There are 9 hidden switches. A switch that is on adds its own fixed numbers to the row, and there is some noise. The rows also spread widely along 9 directions, which tell nothing about the answers.
(in the rows, 128 means zero)
Some rows, each with its switches (1 for on, 0 for off) after it:
[ 93 139 170 128 179 158 124  87 123  78 138 123 100 122 134 115 121 168
 153 126 112 159 148  78 142  94  78 139 109 143 155  98 160 163]	1 1 0 0 0 1 1 1 1
[137 140 161 177 197 189 105 117  92  87  93 174 110 120 129 143  83 114
 160 131 102 185 185 130 132  65  69 125 101 153 187  93 121 178]	1 0 1 1 0 0 1 1 1
[126 132  72 163  73 182 114 104 131 134  95 203 154 133 137 210 148 107
 121 142 155 104 136 188 128 128 104 103 137 126 136 155 128 155]	1 1 1 0 0 0 0 1 1
[137 220 133 119 157 173 134 123  69  65 136 136 141 116  53 155 109 139
 132 159 178 108 174  71 180 152 125 101  77  97 109 142 112 129]	1 0 0 0 1 0 1 0 0
[ 77 142 183 138 196 145 123  88 135  81 137  89 103 136 162  90 123 167
 147 126  99 160 121  47 142 107 108 153 117 146 134 115 154 129]	1 0 0 0 1 1 1 0 1
[ 91 153  95 168 128 209  83  99 141 109  62 168 144 124 163 165 136  87
 107 154 139 157 136 170 161 121  59 118 102 156 192 112  71 110]	1 1 1 0 1 1 1 1 1
[110  59 122 147 106 160 100  96 159 140 128 167 146 119 157 164 156 127
 133 133 126 141 140 163 144 129  79 137 152 111 173 108 144 135]	0 1 0 0 1 1 0 1 1
[ 77  95 145 163 135 130 115  81 192 111 138 112 118 136 160 131 151 143
 136 151  97 129  75 116 132 155 109 148 149 146 142 146 135 126]	0 0 1 0 1 0 1 0 1
[103 114 131 114 139 122 117 107 135 132 131 120 106 155 199 123 151 142
 130  97  98 174 100 121 112 107 110 135 159 151 120 116 182 122]	0 1 0 1 0 0 0 1 1
[ 99  59 134 179 112 170 103 109 157 139 145 137 139 115 159 143 124 151
 150 152 110 144 161 126 180 133  98 141 157 120 149 144 130  93]	1 1 0 1 1 1 0 0 1
[148 140  95  91 117 176 116 152  85 122 141 161 108 102  81 117  84 120
 122 156 161 158 180 126 173 149  80  96 123 153 148 156 127 109]	0 1 0 0 1 1 0 0 1
[113 150  82 112 103 154 120 122 128 128 109 155 114 142 173 148 141 131
 125 106 123 129 110 132 109 113 106 113 134 159 124 147 183 136]	0 1 1 0 0 1 1 0 0
[ 94 119 144 133 148 145 128 104 133 121 127 154  98 153 182 127 132 145
 138 112  86 158 106 111  84  99 120 141 153 165 127 144 196 164]	1 0 1 0 1 0 0 1 1
[ 83 112 145 112 119 187 140 123  54  78 135 200 130  84  75 105  86 126
 152 130 164 150 186 107 155 118 106 135 117 140 139 111 163 151]	1 0 0 0 0 0 1 1 1
[104 103 156 138 138 171 125 105 124  99 147 167 129  95  91 162 126 135
 141 162 135 127 149 117 149 117 110 129 129 102 161 118 143 140]	0 0 1 1 1 1 0 1 0
[144  85  82 163  93 180 112 155 122 162  97 209 115  91 109 125  68  78
 122 168 133 172 163 222 142 130  78 108 143 194 182 168  81 130]	0 0 0 0 0 0 0 1 1
[182 217 176 110 232 145 142 111  90  65 146 141  53 146  83 153  97 176
 148 142  92 133 152  60  85  69 111 109  95 143 137 147 195 239]	1 0 1 0 1 0 0 0 0
[ 68 115 135 109 106 138 140 106 141 105 164 116 135 125 140 134 154 166
 145 115 135 115 115  86 145 153 116 134 142 113 114 123 175 117]	0 1 1 0 0 1 1 1 0
[101 147 137 116 154 157 126 113 108  90 128 154  91 123 122 117 109 121
 134 135 118 169 114 119 121 115  95 120 121 172 148 125 152 141]	0 0 1 1 0 0 1 1 1
[ 88 118 152  78 127 125 158 128 112 110 213 105  89 142 121  91 110 199
 158 112 111 145 131  52 130 159 121 133 166 148  84 162 217 135]	1 1 1 0 0 0 0 1 1
[110 123 103 133 127 160  89 108 123 123  96 172 127 164 226 168 163 129
 136  88  93 161 129 149 106  81  97 141 135 139 141 105 207 143]	1 1 0 1 1 0 1 0 0
[110 178 149 153 192 140 118 136 126 127  85  91 107 142 189  96 107 107
 110 136  95 200 121 101 146 100 128 138 123 168 126 133  80  77]	0 0 0 1 1 0 0 1 0
[108 137 113 123 125 159 109 128 140 118 152 148 111 133 125 132 114 139
 128 159 117 152 127 151 140 161  80 126 118 161 165 145 131 129]	1 0 0 0 1 0 1 1 0
[118 150  88 155 108 211 112 118  91 125  82 202 137 123 151 177 121 100
 122 134 146 145 162 145 144  92 106 103 130 139 132 151 137 120]	1 1 1 1 1 1 0 1 1
[105 125 120  88 132 146 103 122 103 127 143 123 148 153 170 134 151 126
 121 105 139 169 121 111 140 144 105 117 140 110 131  99 164  85]	0 0 0 1 1 1 0 1 1

New rows. What belongs after each?
[141 113 136 190 144 164 133 118 156 131 125 164  85  97 100 143  84 133
 141 183 109 144 157 137 148 116  97 125 147 166 146 188  97 158]	0 1 1 0 1 0 0 1 1
[100 100 124 166 135 193  88 104 126  99  87 199 137  97 125 155 119  76
 127 163 134 169 143 181 154 118  65 129 116 148 205  99  88 128]	0 0 1 1 1 0 1 1 1
[140 115 134 166 151 181 103 113 137 109 132 165  98 113 108 162 101 133
 144 175 105 154 166 143 156 114  72 121 130 150 179 150 118 150]	1 1 1 1 1 0 0 0 1
[116 124 159 190 194 150  97  97 162 102  83 120 114 119 156 119 116 109
 131 159  99 171 128 128 152 105  82 147 111 159 182 113  73 136]	0 0 0 0 1 0 1 0 1
[164 150  76 123 123 156 101 151 111 152 116 163 133 161 149 164 121  99
 114 126 133 157 130 171 117 149  90  92 137 147 142 151 131 130]	0 0 1 0 1 0 0 1 1
[103  46 205 157 176 107 134 105 182 110 234  78 106 114  94 103 109 204
 184 163  90 145 143  70 170 183  86 159 153 108 147 135 149 144]	0 0 0 0 1 0 1 1 1
[138 121  99  99 109 132 124 120 146 141 146 142 102 145 158 150 145 157
 128 121 112 128 114 140 104 116 106 117 147 144 134 148 197 155]	0 1 0 0 0 1 0 0 0
[107 136 126 143 130 147 126  94 143 103 133 155  97 121 115 145 124 132
 129 164 126 136  98 142 128 128 104 118 128 156 141 148 139 146]	0 0 0 1 0 0 1 1 1
[124 101  77 193  75 180 111 156 104 156 108 161 192 123 147 142  96 101
 148 122 159 132 184 152 187 164 118 117 141 123 111 162  91  79]	1 0 0 0 0 0 1 0 1
[ 82 115 112 160 103 186 115 108 100 112  99 190 153 128 162 159 129 106
 142 114 133 142 136 145 131 109 114 127 134 135 132 117 156 128]	1 0 1 1 0 0 1 1 1
[ 97 101 138 220 119 180 134 119 118 134  94 164 159 113 157 148  99 112
 152 134 124 142 165 123 159  99 144 139 154 126 109 153 100 110]	1 0 1 1 0 0 0 1 1
[142 106 106 159 106 146 119 145 176 161 196 114 100 128  98 135  86 171
 141 194 113 141 150 145 182 205  77 110 158 159 138 215  95 107]	1 1 0 0 1 0 0 1 1
[109 115 106 148 104 179 106 101 144 119 144 158 133 123 126 164 133 146
 140 154 140 129 149 139 163 153  75 120 127 126 152 144 137 129]	1 1 0 0 1 1 1 1 1
[ 95 119 190 141 186 151 123  75 127  83 138 147 101 127 136 140 136 154
 146 139  98 157 129  92 122  81 112 150 129 124 151 103 170 171]	1 0 0 1 1 0 0 1 1
[109 149 133 101 140 152 128 117 133  95 170 122  64 126  97 114  96 160
 131 173 111 157 120 108 148 150  85 112 131 185 148 169 141 127]	1 1 1 1 0 0 0 0 1
[ 50 154  99  68 100 154 117 122 124 104 142 116 127 152 170 102 147 134
 112 116 131 143  81 112 129 168 107 123 122 168 136 125 167  86]	1 0 1 0 0 1 1 0 0
[117 167 121 131 144 173 115 106 115  90 134 166 114 138 109 160 125 131
 131 150 133 136 125 125 125 140  88 110 109 145 148 141 146 163]	1 0 1 0 1 0 1 1 1
[128 141 105 109 119 140 129 128 147 138 173 111  81 129 117 124 110 157
 124 166 124 150 109 123 154 157  95  99 143 168 126 182 134 102]	0 1 0 1 0 1 0 1 1
[160 192  78  94 146 138 124 161  87 143 134 127  80 177 179 105  99 146
 129  92 110 166 118  94  96 120 116  91 135 188  83 187 207 126]	0 0 0 0 1 1 1 0 1
[122 145 132 159 135 177 128 123  95 108 118 129 177 125 114 155 116 124
 141 129 160 117 173  91 174 136 125 109 118  91 122 130 105 111]	1 0 1 0 0 1 0 0 1
[122 205 112  98 129 128 134 100 150 112 179  89 109 174 132 175 164 177
 112 157 128 101  70 103 123 162 130  93 120 120 101 168 163 122]	1 0 0 1 0 1 0 1 0
[125 196 129 111 146 180 143 118  74  67 135 185 100  99  46 159 102 122
 130 169 161 121 149 101 143 123 121 100  96 132 123 152 144 152]	0 0 1 1 1 0 1 1 0
[157 143 126 103 173 139 102 110 164 122 179 136  58 165 135 146 123 173
 126 163  80 164 103 150  87 128  52 105 122 178 191 149 181 193]	1 0 0 0 1 1 0 1 1
[109  88 120 159 108 144 123 113 146 130 140 153 142 119 128 142 124 129
 145 142 133 129 129 153 144 156 101 128 143 131 141 138 131 136]	0 0 0 0 0 0 1 1 1
[ 86  97 133 130 122 169 120 153  99 117 157 137 137 121 123  87  78 131
 156 123 131 179 169 115 168 168  82 130 134 159 148 126 123  97]	1 0 1 0 0 0 1 1 1
[ 96 144 138 123 135 151 134 128 122 112 135 131 122 132 129 124 115 136
 129 138 120 147 129 117 132 136 116 129 127 149 141 137 131 129]	1 0 1 0 0 0 0 1 0
[195 207  58 114 127 161 124 159  94 135 141 178  79 162  98 165  90 126
 125 143 136 136 128 150  99 150  92  64 121 183 111 209 165 167]	0 0 1 0 1 0 1 1 1
[ 88 148 109  78  82 155 167 140  79 108 164 172 101 104  77 116 100 132
 124 146 160 123 122 104 133 150 155 108 146 154  87 178 174 107]	0 0 1 1 0 0 0 1 0
[142 171 151 175 204 158 109 108 164 114  92 122  74 118 141 140 103 119
 111 188  86 177 121 139 135  77  90 120 102 174 187 142  71 139]	0 0 0 1 1 1 0 1 0
[141 185  70 108 105 182 133 159  31 128 110 195 112 151 157 141  93 128
 140  82 146 162 175 116 122  93 125  93 134 161  69 165 208 130]	1 1 0 1 0 0 1 1 1
[ 50 121 162 176 142 159 123  72 147  94 101 122 147 123 177 129 153 140
 140 126 123 140 126  83 167 115 121 165 134 120 116 114 121 110]	1 1 0 0 1 0 1 1 1
[100 127 119 150 128 211 111 132 127 108 127 165  78  77  85 106  60 117
 124 209 128 175 166 138 188 132  71 115 122 201 183 178  73  90]	1 1 1 1 1 1 0 0 1
[124 155 149 148 181 141 126 139 118 120  95  88 101 117 146  71  78 118
 127 140 113 193 156  90 173 114 103 134 127 178 134 141  65  91]	0 1 0 0 0 0 0 0 1
[ 91  94 156 155 143 146 128 109 154 114 141 131 102 125 143 106 105 146
 143 147  94 151 120 117 125 123 108 146 147 172 151 147 138 146]	1 0 1 0 0 0 0 0 1
[152 180  96  83 120 150 136 121  79  89 179 168 103 145  72 177 131 153
 138 137 157  99 120  93 120 158 121  78 125 118  87 177 215 155]	0 0 1 1 1 0 1 0 1
[ 88 100 139 126 138 176 105 145 104 109 151 143 131 105 110  83  78 120
 144 150 133 192 176 129 184 169  65 137 120 161 175 117  98  91]	1 0 0 0 1 0 1 1 1
[104 246 162  75 203 144 157 133  77  80 143  83  51 141 123  71  82 168
 117 138 111 179 114  33 127  91 140 111 100 188  96 155 153 111]	1 0 0 1 0 1 0 1 0
[122 145 110 175 122 152 130 107 139 116 108 150 129 126 121 155 121 119
 134 148 135 108 115 128 134 134 125 114 131 145 114 172 119 145]	0 0 1 0 0 0 1 0 1
[158 142 100 137 131 147 109 136 139 147 143 120 116 140 145 160 125 147
 131 147 117 143 146 127 156 134 102 105 138 128 128 165 136 103]	0 1 0 1 1 1 0 0 0
[ 50 111 145 105 113 147 134 107 157 107 147 113 128 101 118 100 132 126
 112 161 138 139  94 116 155 164 116 138 133 149 157 124 106  89]	0 0 1 0 0 1 0 1 0
[ 93 116 147 116 129 158 127 111 119  95 167 139 128 120  94 126 119 148
 139 154 137 129 138  94 155 167 112 129 136 126 136 144 145 124]	1 0 1 0 1 0 0 0 1
[131 152  92 130 111 164 120 159  91 135 145 154 144 145 133 142 106 139
 143 121 140 139 165 128 147 158 113 113 129 130 108 159 152 112]	1 0 0 0 1 0 1 1 0
[ 85 139 133 169 135 165 123  74 172 100 108 140 103 101 127 142 137 134
 119 176 130 129 108 119 159 121 100 132 121 152 145 153 101 128]	0 1 0 0 1 1 1 1 1
[120 115 134 101 136 157 126 121  98 117 167 152 115 136 131 123 117 163
 145 118 125 141 152  91 122 123 112 123 141 131 124 143 209 148]	1 0 0 0 1 1 0 0 1
[ 99 135  81  88  91 178 109 156 108 123 150 160  95 114 107  86  75 119
 120 160 144 188 147 166 167 182  50 107 122 210 166 153 113  92]	1 1 0 0 0 0 1 1 1
[ 78 136 118  71 113 172 125 102 110  94 137 167 104 105 102 123 134 123
 110 149 156 148 116 115 140 140  92 116 130 154 151 126 157 122]	0 1 1 0 1 1 0 1 1
[144 105 105 156 115 169 105 148 108 134 149 165 154 130 107 151  93 127
 154 139 141 148 184 163 163 162  70 107 124 127 162 133 118 136]	1 0 0 0 0 0 1 1 1
[ 91 133 127 156 127 173 121 120 122 103 135 128 130 115 119 122 106 141
 144 149 138 140 158  89 184 161 100 132 131 143 120 160 108  95]	1 1 1 0 1 0 1 0 1
[ 66  24 151 174 103 165 120 104 182 140 146 145 135  84 136 118 121 137
 150 159 113 149 145 133 174 147  92 157 173 138 167 140 112 102]	0 1 1 0 1 1 0 1 1
[130 133  75  94 102 184  89 147 143 138 151 167 102 131 122 155 112 126
 112 170 123 166 141 194 136 163  39  99 122 177 206 150 125 125]	1 1 1 0 1 1 0 1 0
[113 132  82 170  84 175 114 114 121 138  67 171 174 123 160 175 147  84
 113 127 161 118 140 144 159 129 133 119 149 116 107 154 102  93]	0 1 1 0 1 0 0 0 1
[109 126 141 100 137 166 124  99 100  85 133 165 127  96  81 130 125 123
 123 153 164 128 143 104 151 129 107 119 118 118 154 115 146 137]	0 0 0 0 1 1 0 0 1
[ 82 105 172 116 157 140 130 103 147  86 171 128  95 108 112 120 129 167
 155 142 107 146 135  87 144 139  89 152 133 134 150 114 167 153]	0 1 1 0 1 0 1 1 0
[ 99 145 159 154 168 182 143 101 101  90  72 161 102  84 117 111  96 110
 128 141 133 161 160  94 143  62 111 132 120 160 148 122 108 149]	0 1 1 0 0 1 0 1 1
[120 146 128  58 142 163 123 148  90 105 182 132  92 104  78 107  96 149
 128 159 146 173 165 102 175 155  80 108 117 142 153 129 141  90]	0 1 0 1 1 1 0 1 0
[ 88 128  92 143  96 199 105 130 108 122 118 163 154 120 136 143 118 117
 133 135 157 148 166 129 181 159  82 114 124 136 140 140 111  83]	1 1 1 0 1 1 1 1 1
[131 134 116 103 119 174 130 148  83 111 164 171 120 117  65 132  85 129
 140 153 153 144 167 137 149 163  87  98 123 147 153 148 134 140]	1 0 1 0 0 0 0 1 1
